The rows come from 4 hidden closed curves, with some noise, and rows from the same curve form a group. Each curve winds through 8 dimensions. The rows are also pushed far along 5 directions, which tell nothing about the answers.
In the rows, 128 means zero.
Known rows, each followed by its group:
[112  89 162 173 105 152 126 169 150 115 104 123 101 129 129 140  56 116
 108 115  83] -> vimu
[134  87 116 137 121 109 219 135 114  94 144  84 140 122  78 137  94 161
  90 132 109] -> vimu
[151 116  88 100 146 118 167 111  93 115 171  97 101 137 128 124 117 149
 112 152 129] -> Tipat
[121  93 113 110 125 145 157 126  91 113 159  84 111 129 118 115 111 146
  99 126 102] -> rumed
[118  86  98 188 112  77 188 150 141 117 138 128 171 114  77 147  98 116
  98 151 120] -> Vibid
[127 130 147 116 132 136 137 137 144 107 145 130 124 107 129 129 155 156
 125 113 120] -> Vibid
[ 93 110 155 177  99 125  98 173 156 121 113 153 158  94 106 138 137  97
 118 123 110] -> Tipat
[131 108 138 142 150 136 177 164 126 119 105 120 108 126 131 148  79 118
 134 106 119] -> vimu
[109 116 140 145 101 115 136 135 145 107 134 120 149 131  98 125 135 141
 105 138 111] -> Tipat
[121 122 151 119 124 155  87 160 144 118 150 145 105  92 169 117 160 147
 119 106 112] -> vimu
[137 135 125 149 148 111  84  97 152 146 137 159 176 100  79 135 169 116
 130 132 123] -> rumed
[129 160 102  83 129 149  87  71 102 136 156 120 126 145 184  96 236 155
 145 148 144] -> Tipat
[163 199 126  91 118 166  70  49 127 173  89 139 100 175 184 113 113 136
 170 159 174] -> rumed
[122 133 131 105 105 134 112 107 137 103 179 118 125 122 128 108 180 172
 107 142 113] -> vimu
[125 104 118 163 119 130 149 121 121 149 119 116 124 137 143 138  88 120
 125 141 135] -> Vibid
[102 114 146 155  51 113  20  56 149 137 146 121 160 135 102 103 177 145
  91 176  96] -> Vibid
[134  80 114 200 135  94 179 111 130 134 126 116 169 113  61 167 110 112
 109 143 108] -> Tipat
[137 155  98  98 173  96 176 160 120 123 137 155 134 112 134 142 155 110
 164 110 169] -> Vibid
[119 108 142 150 122 129 136 191 140 117  87 136 115 123 152 130  73 113
 122 114 118] -> Vibid
[124 143 130 147 147 126 127 121 137 144 109 152 168  96  85 149 136  95
 154 121 144] -> Vibid
[108 103 148 131 138 137 134 163 121 107 122 118 128 110 121 131 143 120
 123 100 103] -> rumed
[116 148 142 122 155 137 115 155 156 108 121 156 154 102 117 125 181 127
 143 108 120] -> Vibid
[114  99 168 128 139 154 109 204 134 103 118 137  71 117 162 135 105 105
 126  79  84] -> vimu
[110 127 137 149 119 124 109 136 167 107 155 152 175  91  96 123 202 147
 111 126 104] -> rumed
[147 171 131 145 116 139  95  77 129 166  80 147 128 154 143 146 122  94
 169 160 162] -> Tipat
[108  99 150 139  83 156 102 138 126 113 134 107 116 110 156 114 143 152
 100 133  99] -> Tipat
[114  92 154 156 102 126 137 151 132 120 115 114 111 129 139 139 102 127
 113 116 108] -> Vibid
[141 133 146 115 117 148  96 143 130 116  97 127  84 136 164 121  90 131
 130 133 116] -> rumed
[133 137 137 150 154 130 138 147 149 133 106 157 155 112  90 147 121 103
 141 104 125] -> rumed
[126 133 132 134 137 130 133  88 124 133 130 119 151 136  93 137 159 127
 137 131 125] -> Tipat
[124 141 163 174 121 147  83 157 173 147  65 172 147 115 118 142  86  92
 140 115 122] -> Vibid
[137 144 102  79 132 138 174 126 100 133 144 118 112 148 155 110 132 142
 139 102 145] -> Vibid
[112  95 139 138 137 158 162 192 123 117 122 121 121  98 139 128  96 126
 115  90 110] -> Tipat
[124 158 142 112 144 158 123 195 130 130  65 157 101 132 175 126  78  88
 164  97 147] -> vimu
[121 137 161 137 132 129 109 158 153  95 111 150 141 108 108 141 182 118
 136 114 102] -> Tipat
[128 112 139 100 123 157 134 124 103 101 142  90  75 129 153 126 117 152
 120 137 109] -> rumed
[109 101 106 102 113 159 127 120 101 108 171  85 115 129 158  86 155 174
  94 138 101] -> Vibid
[135 118 111 129 103 135 103  79 110 143 135 102 120 137 140 113 110 146
 113 165 127] -> rumed
[115 126 118 126 118 129 105 137 129 137 149 138 140 118 148 109 159 132
 119 124 131] -> rumed
[105 112 103 126 146 106 131 118 121 109 203 125 158 100 101 122 229 140
 114 139 115] -> Tipat
[126 140 108  84 167 146 132 159 106  99 152 132 115 106 159 113 201 134
 140 113 123] -> Tipat
[128 131 111 149 186  98 176 137 141 131 125 143 182  94  71 155 135 112
 147 126 155] -> Tipat
[122 118 110 136 112 113 141 103 131 109 131 109 158 139 101 113 150 154
 106 154 109] -> rumed
[126 145 122 142 134 124 154 150 126 135  77 138 130 139 124 145  73  88
 155 139 155] -> rumed
[128 148 126 123 130 117  74  74 125 162 129 140 140 144 146 124 192 120
 152 130 144] -> Vibid
[137 120 135 125 131 125  99 117 123 133 112 120 110 129 132 128  98 122
 127 136 123] -> vimu
[118  66 125 150 123 119 135 137 122  97 160 100 152  91  82 121 150 154
  76 125  72] -> Tipat
[142 123 119 114 152  99 147 142 130 107 144 133 137 120 112 128 159 142
 120 113 117] -> vimu
[137 124 124 166 119 134 137 120 134 166  99 137 113 153 156 143  68 106
 139 133 143] -> vimu
[137 138 120 129 142 133 164 177 146 123 116 148 134 118 143 125 102 134
 127 111 141] -> Tipat
[113 122 129 109 118 150  93 104 106 138 149 113 123 134 136 109 164 131
 123 120 116] -> rumed
[156 111 107 132 111 139 171  74 110 150 156  93 107 154 131 128  78 163
 106 147 131] -> vimu
[131 120 118 140 125 119 134 113 103 145 117 114 109 146 148 142 112 104
 139 148 144] -> Tipat
[131 108 119 111 128 128 159 145 116 115 147 103 105 131 163 114 115 164
 108 124 128] -> rumed
[134 149 141 185 141  97 129 113 173 151  88 175 197  87  50 172 115  89
 157 138 156] -> Vibid
[120 120 130 102 132 115 112 125 122  93 169 122 145 103  88 117 204 147
 109 120  97] -> vimu
[139 160 145 133 153 114 136 152 147 127  69 157 157 100  96 153 106 100
 162 121 160] -> vimu
[125 143 154 111 134 154 113 160 141 122  98 140 130 117 136 116 116 132
 133  97 125] -> rumed
[125 128 141 109 115 163 125 159 126 113 140 126  85 130 153 120 101 132
 119 113 111] -> vimu
[124 151 176 112 120 175  88 160 148 128 105 152 101 100 156 128 118 124
 146  93 128] -> Vibid
[120 120 145 123 131 134 147 148 135 103 140 127 136 109 113 131 170 142
 122 103 109] -> vimu
[133 105 114 149 134 105 133  88 117 142 133 110 127 153 109 141 115 116
 125 145 117] -> vimu
[155 116  83  87 155 142 190  97  92 127 176  93 116 150 122 107 120 170
 109 117 117] -> Vibid
[147 172 116  66 166 154 159 133 101 126 117 120  68 151 203 127 112 136
 173 132 180] -> rumed

New rows, each followed by its group:
[127  98  91 138 126  84 154  83 122 123 177 100 169 126 102 117 173 173
  95 160 126] -> rumed
[125  97 154 158 123 127 161 174 133 116 110 123 112 102 118 157  77 113
 120 112 117] -> vimu
[146 132 140 140 121 127 126 124 139 136 126 136 101 143 139 144  99 125
 131 130 129] -> rumed
[138 122  93 113 142 129 161 134 104 133 136 119 121 133 129 121  94 124
 123 126 133] -> Vibid
[104 108 161 161  92 144  97 152 143 121 111 128 132  95 137 132 129 125
 117 133 114] -> Tipat
[128 107 109 152 110 119 148  90 114 141 158 108 131 147 128 133 148 137
 113 150 122] -> Tipat
[142 188 117  89 152 159 118 104 130 155 121 152 134 128 173 116 171 139
 172 121 176] -> vimu
[106 101 111 100 102 134 137 118 106 105 188  90 130 147 121  88 175 169
  84 122  89] -> rumed
[108 120 153 123  95 130 102 114 114 127 124 110 106 138 138 131 134 117
 134 130 123] -> Vibid
[157 169 109 116 203 133 155 153 141 137 121 165 114 121 146 148 112 109
 169 124 166] -> Vibid
[137 130 123 131 136 108 134 127 129 105 126 128 135 121 102 141 145 124
 126 149 122] -> Tipat
[141 128 152 150 135 122 113 147 145 140  74 150 145 117 102 142  90 100
 136 101 121] -> vimu
[135 104 124 123 128 134 138 112 103 134 132  98  80 166 148 129  87 125
 123 128 111] -> vimu
[125 109 137 134 130 105 149 160 118 114 109 121 111 125 112 147  82 101
 130 123 125] -> Vibid
[125 113 123 125 109 134 126 137 100 123 109 106 106 146 142 121 101 116
 118 137 115] -> Tipat
[128 166 136  95 173 184 113 186 147 125 124 174 102 112 186 114 152 122
 163  79 133] -> vimu
[112 120 122 111 101 133 127 118 123 108 193 119 137 121 135 105 224 165
 103 119 105] -> vimu
[131 135 119 124 130 134 109  97 122 146 137 127 137 113 143 124 150 139
 135 141 145] -> vimu
[ 91  71 165 144  94 171 102 173 127 100 110  97  95 122 147 110  87 135
  92 104  61] -> vimu
[122  72  98 138  93 108 161 106  95 123 165  81 122 146 104 118  97 144
  80 143  97] -> Vibid
[143 187 150 142 159 155  75 144 170 166  69 197 138 123 149 140 116  85
 180 109 159] -> Vibid
[175 183  90 117 180  92 147  72 126 168 123 149 132 144 126 157 110 112
 176 174 206] -> Tipat
[109  80 121 174  99 116 122 133 137 118 156 121 144 116  95 126 125 126
  87 139  82] -> vimu
[160 159  99  54 139 142 147  74  79 135 145  91  84 174 150 110 106 153
 138 144 155] -> vimu
[134 108 100 132 198 109 178 152 121 117 150 135 142 103 113 146 160 120
 139 104 123] -> vimu
[134 139 110 114 105  99 127 103 113 140 128 121 115 162 138 124 108 119
 133 151 150] -> Vibid
[128 144 137 134 132 119  83  94 134 156 129 142 144 112 115 136 142 113
 143 140 151] -> rumed
[145 136 112 105 176 138 178 147 118 116 127 127 114 137 122 133 108 127
 142 106 126] -> vimu
[124 150 148 110 116 147 100 160 135 126 106 150 130 105 146 118 142 124
 138 106 137] -> vimu
[125 134 126  79 101 160  83  66 107 111 162  87 114 139 136  87 170 183
 105 156 107] -> rumed
[114  90 116 112  92 123 157  84  91 110 176  66 110 143 125 116 139 167
  97 151 111] -> Vibid
[130 152 128 148 144 112  81 105 147 162 103 166 171 116 131 135 181 105
 157 122 148] -> vimu
[110  85 167 148  97 113 121 157 143  72 121 104 125 106  72 138 106 137
  88 138  71] -> rumed
[111 113 130 131 170 148 121 162 139 109 133 140 139  93 127 125 163 128
 132 101 101] -> vimu
[138 122 120 154 132  83 149 110 140 139 113 123 154 136  90 144  80 126
 123 157 150] -> Tipat
[ 93 100 167 152 106 132 120 170 135 107 110 128 129  93 117 144 129 108
 125 111 109] -> Vibid
[128 131 139 137 108 119 114 115 149 124 140 134 134 128 135 127 157 151
 122 135 126] -> vimu
[154 149  78  39 176 168 197 123  82 117 185 103  86 157 172  92 150 177
 132  94 136] -> Vibid
[124 123 142 143 149 156 120 169 159 121 128 155 111 107 144 131 114 126
 131 107 107] -> vimu
[135 145 141 136 119 105 101 111 143 139 123 152 129 150 104 141 135 102
 140 124 125] -> Vibid
[119  78 117 156 130 132 159 140 143 100 173 112 129 112 105 125 119 160
  85 132  79] -> vimu
[145 148 112 125 149 101 129 137 135 141 104 146 145 116 111 132  78 112
 136 146 164] -> rumed
[122 112 139 161 140 125 173 146 133 115  99 121 156 113  74 155 103 110
 129 123 117] -> Tipat
[136 117 104 142 105 114 139  52 126 148 174 103 157 155  83 118 129 159
  95 158 122] -> Tipat
[137 159  99  81 171 143 154 119 105 108 149 124 128 122 143 121 195 142
 152 135 146] -> Tipat
[117 103 130 135  97 144  96 116 120 121 134 109 122 115 142 112 130 144
 104 146 105] -> rumed
[120 124 115 130 163 115 134 135 138 125 178 147 158 114 106 128 208 129
 126  99 114] -> Tipat
[128 100 129 111  93 149 144 114 104 109 120  72  99 169 121 102  60 158
  89 141  93] -> Vibid
[138 129 127 175 150 113 132  96 140 154 121 149 165 119  92 163 163 101
 148 129 132] -> Tipat
[115 104 133 138 135  98 127 153 123 116 134 125 132 115 106 137 129 110
 119 125 119] -> rumed
[125 113 153 181 108 116  83 117 133 148  78 137 139 118 115 157 117  85
 138 144 121] -> Tipat
[157 164 100 113 151 112 151 115 128 152 145 153 127 126 150 139 139 129
 156 138 180] -> vimu
[153 133  97 132 119 120 150  54 123 151 139 106 147 138 103 126  86 159
 118 177 154] -> Vibid
[111 111 118 143 144 144 123 127 136 123 175 138 159  85 113 123 200 140
 118 115 103] -> vimu
[138 107 116 122 113 116 165 117 106 140 155  97  99 165 141 126  82 142
 107 129 134] -> rumed
[169 142 107 120 177 116 189 123 131 145 144 134 117 136 124 147  83 140
 138 121 160] -> Tipat
[103 126 171 123 128 162 111 174 134  96 109 132 121 105 126 131 164 116
 135  94  97] -> Tipat
[ 94  90 150 145 138 120 130 165 142  94 152 123 161  83  83 129 174 135
 103 103  90] -> Tipat
[104 103 121 144 110 140 119 131 125 121 125 112 148 114 124 112 126 137
 106 144 111] -> Vibid
[134 133 123 166 139 120 141 137 142 126 107 152 158 101 101 154 148 105
 142 141 130] -> Tipat
[163 158 117  97 166 139 170 162 108 122  92 131  78 140 162 145  59 109
 158 129 161] -> Tipat
[123 143 180 125  93 139  95 168 141 122  88 147 107 124 136 136 112 105
 137  97 121] -> vimu
[135 137 113 118 144 101 160 170 126 122 117 146 118 124 137 138  98 106
 143 121 152] -> Vibid
[131 111 147 187 106  75 113 122 159 135  96 148 173 124  72 155 123 104
 120 132 116] -> vimu
[118  82 116 130 111 120 149 126  90 111 152  82  99 140 141 126 126 136
 101 146 105] -> Tipat
